There are 4 nested groupings, the coarsest first. Each group lies inside one group of the grouping before and may be the whole of it. The rows also spread widely along 13 directions, which tell nothing about the answers.
In the rows, zero is written as 128.
Known rows, each followed by its group in each grouping:
[162 153  80  80 109 182 111 151 112 124 157 103 138 102 102 117  55  69
 127 147 136]	Tipu J954 J275 nizuf
[ 75 134 103 150  97 180 113 110  90 181 170 130 136 137 108 147 118 157
 106 112 100]	Tipu J943 J239 sek
[127 132 119 154  58  99  91 165 135 108 159 128 101 130  89 113 101 181
 107  92  92]	Tipu J943 J265 pegif
[140 170 145 171 108 141 114  86 160 132 111 120  50 108 124 109 172 173
 116 107 133]	rof J618 J868 seber
[157 108 128 118 169 169 105 140 137 156 105 176 173 131 137 133 173  51
 118 154 157]	rof J401 J553 Fazu
[ 98 112 157 161 171 103 167 114 152 143  83  96 179 139 155 161 192 154
 147 133 129]	rof J401 J553 Sinu
[151 181 160  47 112  63  93 127 103 158 177 129 132 173 117 158  94 210
  99 117 103]	dogob J995 J834 Pabo
[ 67 138 130 161  98 120 149 157 167 114 122  98 118 120 117 143  95 159
 142 136  95]	rof J989 J876 Romek
[116 116 132 113 126 124 130 103 141 194 119 169 122 106 145 133 147 171
 148  59 111]	Tipu J943 J239 Pog
[ 90 121 166 100 111 122 136 177 145 193 105 150 174 138 143 123 105 157
 122 150  79]	rof J989 J54 pefem
[105  89 142 144 120  78 191 124 118  85 173 165  99  84 135  90 126 143
 178 114 148]	rof J690 J590 Nonus
[112 121 126 159 134 107 111 109 126 110 157 148 122 121 125 126 176 101
 137 122 172]	rof J690 J590 dak
[ 81  84 157 168 102 116 144 175 130 161 132 172 157 122 139  86 147 166
 113 130  76]	dogob J995 J834 zolub
[147  73 171 125 122  80 132 160  98 125 154 184 165 135 140  55 173 105
 124 159 144]	dogob J706 J461 paruf
[136 164  95 110  88 200 134 110 115 133 145  93  93 107 109  84  83 128
 134 134 127]	Tipu J943 J563 fuf
[ 97 120 156  76 110  98 124 136 110 151 143 152 162 154 151  57 152 142
 154 140 142]	rof J989 J54 bazak
[116 167 141 114 133 147 143  72  92 192 157 112 116 122 145 149 132 151
 116 137 133]	dogob J995 J915 zavu
[175 167  65 110 128 178 144  58 140  92 107  68  79  93 120 118 119 128
 176  81 157]	Tipu J466 J415 biz
[144 123 126 114 125 161 163 119 125 160  90  90 159  97 149  70 143  88
 154 158 146]	rof J690 J976 mov
[203 125 166 112 163 102 171 117 167  95  68 114 130 132 136 133 163 155
 152 143 133]	dogob J706 J743 labap
[134 109 115  89 146 124 131 109 140 126  96 131 167 143 137 113 166 163
 166  82 126]	Tipu J904 J733 nop
[126 101 152 168 131  95 188 160 151 116 112 107 147 121 127 179 108 139
 136 151  96]	dogob J995 J750 mazu
[135 109 102 100 108  90 109 111 177 152  99 162 109 104 142 126 142 131
 183  33 133]	Tipu J466 J415 Zup
[134 107 142 115 149 112 220  97 102 101 145 118 130 105 155  94 132 141
 181 144 146]	dogob J995 J915 Lolet
[183 162  92 110  90 186  95 128 124 120 102  86 135 170  86 120 126 120
 102 161 115]	rof J618 J868 talum
[ 72 123 110 136 100 166 132  93 126 104 146 152 115 176 130  78 192  92
 159 154 170]	dogob J354 J67 kulo
[106 128 165 116 172 120 153 137 165 143 127 181 118  68 168 102 131 151
 146 100 124]	dogob J995 J750 litur
[125 142 128  87 106 175 151 111 133 149 101 119 135 157 129  99 131 135
 146 164 122]	dogob J706 J743 labap
[115 107  98 130 138 112 156 145 162  83 112 102 151  96 135 112 121 106
 179 109 140]	rof J401 J553 Sinu
[ 85 135 112 154  91 105 102 154 188 105 123 143 103 132 107 157 115 157
 140  90 100]	rof J989 J54 pefem
[173 196 128  54 121 158 105  84 118 133 156 136  73 136 118 125 102 110
 132 150 172]	rof J989 J54 bazak
[118 130 129 199 184 163 174 100 142  76 111  87 121  65 144 105 171 132
 147 134 148]	rof J989 J54 pefem
[ 57 127 150 148 156 156 116 150 170 161 117 173 133  53 171  60 150 128
 137 103 125]	rof J989 J54 pefem
[142 136 114 136 117 176 127 173 124  75 148 127 138 131  90 114  95  93
 104 192 130]	rof J690 J590 Nonus
[163 138 114 148 110 131 107 113 138 104 133 115  87  88 125  76 152  63
 141 133 181]	rof J618 J868 seber
[144 133 133 137 138 135 120 128 124 176 116 108 157 114 137 141 142 111
 107 137 118]	dogob J995 J834 Pabo
[ 78 117 159 122 165 139 150 139 183 128  88 176 154 155 145 145 169 148
 157 139 122]	rof J989 J876 Romek
[149 123 162 141 147 156 115 157 114 158 121 140 150  78 138  70 142 161
  84 126 102]	Tipu J904 J733 nop
[176 146  61  43 123 174 122 106 102 156 134 130 139 102 115 121  73 140
 151  82 105]	rof J618 J868 seber
[137 116 159  97 134  49 149 118 182 170  87 145 132 125 162 167 147 149
 171  83 124]	dogob J995 J915 zavu
[ 92  88  87 162 147 163 170 100 117  81 131 118 165 145 120 131 173 129
 175 117 143]	Tipu J943 J239 Pog
[152 109 164 204 144  89 186 132 135 105 145 121  80  47 134 144 120 136
 127 128 130]	rof J401 J553 Fazu
[133 150 125 102 112 130 119 160 140  88 118  89 138  94 133  16 117 169
 140 119 113]	rof J989 J54 pefem
[ 68 137 127  71 170 105 144 114 183 108 119 148 145 123 154 138 131 186
 197  63 136]	Tipu J943 J239 Pog

New rows. What belongs after each?
[ 63 131 133 145 103 155 158 143 106 150 172 117 123  77 137  75  84 140
 123 152 106]	dogob J706 J461 paruf
[ 81 144 137 108 119  97  91 109 127 109 162 137 138 174 129  93 179 181
 144  96 150]	Tipu J943 J563 fuf
[ 70 119 113  98 136 134 157 105 118 141 155 141 144 111 144 112 121 166
 175  85 128]	Tipu J943 J239 Pog
[ 96 129 119 143 118 150 188 117 119 130 137 100 119 103 127 143  91 148
 156 144 110]	rof J989 J54 bazak
[107  92 110  98 158 118 159 130  97 130 153 126 197 102 160  92 134  80
 170 133 154]	dogob J995 J915 zavu
[ 87 115 131 124 122 160 185 125 104 131 170 179 115 132 121 144  99 181
 133 136  86]	dogob J354 J67 kulo
[ 98 138 128 138 144 172 118 127 126 177 144 145 125  60 158  86 134  89
 116 127 136]	dogob J354 J67 kulo
[163 143 124 136 123 108  88  99 180 118 107 164  92 169 117 177 186 114
 129 100 152]	dogob J995 J915 Lolet
[123 147 144  76 129 152 128 138  75 136 162 135 169 164 121  94 118 175
 110 168 112]	rof J989 J54 bazak
[135 127 152 201  85  69 120 178 139  84 166  95  93  87 104 117  99 118
  95 156 121]	dogob J706 J461 paruf
[135 113 122  79 109 116 102 152 139 101 107 146 185 209 110 103 164 150
 139 141 116]	dogob J706 J743 labap
[204 115 141 135 131 111 107 143 114  92 141 154 129 123 118  72 169 118
 104 136 140]	dogob J995 J834 zolub
[ 74  88 161 149 140 119 129 167 118 161 128 169 208 148 139 114 175 163
 110 142  97]	rof J690 J976 mov
[178 119 107  85 140 153 123 146 100 119 121 106 200 154 121  97 137  86
 124 169 134]	dogob J995 J834 Pabo
[204 147 116 120 123 140 127  71 115 111 114 103  96 135 119 109 173  99
 145 136 176]	rof J989 J54 bazak
[150 142 113 192 154 182 118 119 130 104 110  82 128  71 131  67 179 113
 105 131 145]	rof J401 J553 Sinu
[ 85 103 121 143 113  87 158 102 146 112 142 119 116 105 158  85 162  62
 196 124 188]	dogob J995 J834 Pabo
[129 152 132  53 152 135  70 163 163  94 135 195 161 183 108 139 129 189
 122  99 112]	Tipu J943 J265 pegif
[145 121 112 110 105  79 103 164 141 119 140 152 138 143  95 177  93 172
 124  86  80]	rof J989 J876 Romek
[129 133 116 118 103  68  80 155 207  78 119 172  95 134 105 143 133 141
 154  70 133]	rof J690 J590 dak
[ 43 141 139 101 131 102 135 111 164 150 119 131 139 133 161 123 140 196
 176  74 121]	Tipu J466 J415 biz
[ 97 127 116 175 114 139 186  92 104 131 112  31 147 112 138 102 153 134
 160 150 131]	rof J989 J876 Romek
[198 117 110 151  76 115  95 155 108 135 144 112 110  98  88 131  93 117
  90 110 104]	Tipu J904 J733 nop
[164 147  76 138 108 182  96 117 115  98 124  74 138 129  96  91 144 119
 118 120 136]	Tipu J943 J239 Pog
[ 78 137 106  88 121 164 150  79 141 180 121 144 110  97 168  80 143 115
 183  92 144]	dogob J354 J67 kulo
[134 177 124 144 154 181  79 105 157 137 115 134 122 142 111 178 166 110
  94 143 150]	rof J690 J976 mov
[173 143 150  65  95 134 110 170 140 103 108 130 153 195 104  75 123 170
 119 159 109]	Tipu J943 J563 fuf
[123 138 154  92 157 169 155  77  91 190 115 118 171 154 155 114 178 126
 134 176 149]	dogob J706 J743 labap
[120 172 116  78 120 158 118 116 148 175 127 122 113  97 145 116  93 127
 134 113 123]	dogob J995 J915 zavu
[135 145 143 155 148  93 143 102 109 167 164  95 107  42 154 134 117 127
 123 106 138]	dogob J995 J834 zolub
[ 98 123 157 121 127 130 181  99 151 105  93 115 141 183 148  84 195 152
 174 164 146]	dogob J995 J834 Pabo
[129 124 195 122 157  53 165 145 112 106 162 116 154 125 153 113 139 135
 133 178 154]	dogob J995 J834 zolub
[125 108 110 114 137 128 135  94 168 108  79 158 150 199 122 162 203 144
 177 107 139]	rof J618 J868 seber
[174 158 123  59 161 143  61 115 146 160 110 164 152 144 137 126 169 101
 120 108 160]	rof J401 J553 Fazu
[140 120  97 103 107 184 204 137 108 131 108  82 149 103 120  99  66 141
 159 159  89]	rof J618 J868 seber
[ 91 151 130 188 108 108  59 125 155 116 149 144 101 132 109 125 187 156
  98  96 137]	rof J690 J590 dak
[151 172 101  74 127 173 155 115 119 137 139  79 119 104 125 147  57  90
 141 162 134]	dogob J354 J67 kulo
[ 95 106 158 106 152 117 153 139 145 229  97 158 180  97 180 136 136 134
 142 110  99]	dogob J995 J915 Lolet
[115 132  98 118 150 178 133 103 128 172 101  97 165  97 148 126 137 114
 149 106 130]	Tipu J466 J415 Zup
[119 130 134  72 164 135 104 146 159 168  90 165 184 129 151 122 145 151
 140 100 107]	rof J989 J54 pefem
[ 36 140 145 119 157 138 125 144 148 153 141 153 171 132 157 131 139 165
 130 125 109]	dogob J995 J915 Lolet
[190 140 145  84 158 156 124 152 156 139  86 145 150 113 139  95 132 123
 117 141 116]	dogob J995 J834 Pabo
[200 165 180 121 162 109 110 155 104 151 143 104 142  91 127 148 100 131
  67 173 123]	rof J989 J54 pefem
[120 112  96 172 121 148 133 134 118 107 184 141  99  71 104 155  84  82
 132 113 142]	Tipu J943 J239 sek
[188 145  93 167 114 158  95 139 106  88 133  68 134 110  94  95 141 115
  89 139 129]	rof J401 J553 Fazu
[197 100 105 139 128 137 150 108 122 167  86 113 139  88 139 118 157  97
 140 101 118]	dogob J354 J67 kulo
[100 172 132 118 134 116 130 107 154 146 126  69 122 117 139 186  98 109
 148 135 157]	Tipu J466 J415 biz
[147 114 116 123 156  86 112 144 206  57  74 128 154 149 121 151 172 142
 166  93 132]	dogob J706 J743 labap
[169 147 140 174 126  69  92 158 169  86 113  81 113  88 117 126 140 136
 110 111 132]	rof J618 J868 seber
[140 144 151 115 142 101 140 135 117 101 143  69 156 128 133 112 123 128
 137 159 156]	Tipu J943 J563 fuf
[110 105 157 190 114 118 191 129 117 111 123 104 124 126 126 119 148 174
 135 158 106]	rof J989 J54 bazak
[148 141 156 128 103 121 122 140 151 212 103 122 122 110 143 155 115  85
 106 152 122]	dogob J995 J915 zavu
[187 142 117 130 154 100  99 159 113  58 165  97 145  79 120  83 119 126
 105 121 139]	dogob J995 J915 zavu
[102 115 116 165 160 146 161 116 142  79 118 110 154 145 123 157 167 134
 150 143 139]	rof J401 J553 Fazu
[166 125 117 128 144  99  79 130 178 107 119 187 114 150 107 194 163 106
 125  91 148]	rof J401 J553 Sinu
[ 89 111 172 189  93 103 149 122 136 160  90  95 147 161 143 100 204 157
 130 157 118]	rof J989 J54 pefem
[200 111 122 153 140 147 121 126 144 117 112 171 112 123 116 146 163  88
 112 129 135]	dogob J995 J915 Lolet
[156 128 163 139 130  80 103 129 143  97 131 145 127 172 112 143 182 169
 116 118 141]	Tipu J943 J239 Pog
[121 130 169  83 121  65 191  96 155 119 111 126 113 157 160 114 150 164
 193 130 149]	dogob J995 J915 Lolet
[173  95 119 179 148 157 170 119 124  85 112 131 132 117 117 117 170 126
 130 139 121]	dogob J995 J834 Pabo
[165 145 166 184 132 132 156  80  79 152 153  85  99  80 137 101 168 107
 103 172 172]	rof J690 J976 mov
[152 137  96 133 161 141 143 118 168  74  79  70 143  94 133 112 147 123
 172 108 143]	rof J989 J54 bazak
[141 169 139  57 161 150  93 141 160 114 102 151 167 180 131 115 152 189
 117 123 107]	dogob J995 J915 Lolet
[180 115 151  74 105  77 101 188 153 102  80 116 189 177 123  60 154 140
 133 151 117]	rof J618 J868 talum
[ 62 178 128 145 118 169 127  56 113 164 170 108  70  94 151  90 157 117
 140 129 181]	rof J401 J553 Fazu
[125 146 128 131 154 156  70 116 157 135 114 153 145 159 122 146 192 126
 111 112 151]	Tipu J943 J239 Pog
[163 118 112 181  83  95  75 170 135 115 128 110 126  99 104  88 146 141
  91  91 102]	rof J401 J553 Fazu
[141  69 133 137 170 142 185 128  97 128 128 154 189 134 140 141 163  69
 149 175 155]	rof J401 J553 Sinu
[162 134 144 147 164 127  70 162 136 104 149 151 138  78 129  79 153 125
  92 104 142]	Tipu J943 J563 fuf
[162  93 117 232 137 144 171 106  84 108 168 128  91  60 109 150 140  83
 114 142 141]	rof J989 J876 Romek
[180 132 123 159 112 114 105 133 113  73 171 149  85 117  93 114 138 143
 100 117 135]	rof J401 J553 Fazu
[136 118 116 148 135 149 143 127 174 126  81 123 126  91 133 116 145 157
 155  77 110]	Tipu J943 J265 pegif
[ 28 108  83 109 152 141 140 124 143 111 140 153 188 136 136 132 143 161
 185  83 119]	rof J690 J590 dak
[108 110 124 148 141 136 172  93  80 159 165 109 135  63 150  95 131 139
 150 103 140]	Tipu J943 J239 Pog
[ 79  98 139 161 150 106 148 146 158 128 145 168 127  66 147 138 122 117
 149 109 127]	dogob J706 J743 labap
[114 134 147 131 178 148 175 111 133 143 106  77 167  97 155 136 139 131
 151 145 144]	Tipu J943 J239 Pog
[158 151 135 127 153 143  88 110 139 141 110 150 129  99 134  79 189 194
 105  73 116]	rof J690 J976 mov
[119 126 170 130 132  50 145 163 105 143 178 105 142  57 148 107  81 154
 116 128 113]	dogob J706 J461 paruf
[ 68 131 126  75 117 106 143 126 152 118 148 159 131 142 147 101 120 159
 176 104 130]	dogob J995 J915 zavu
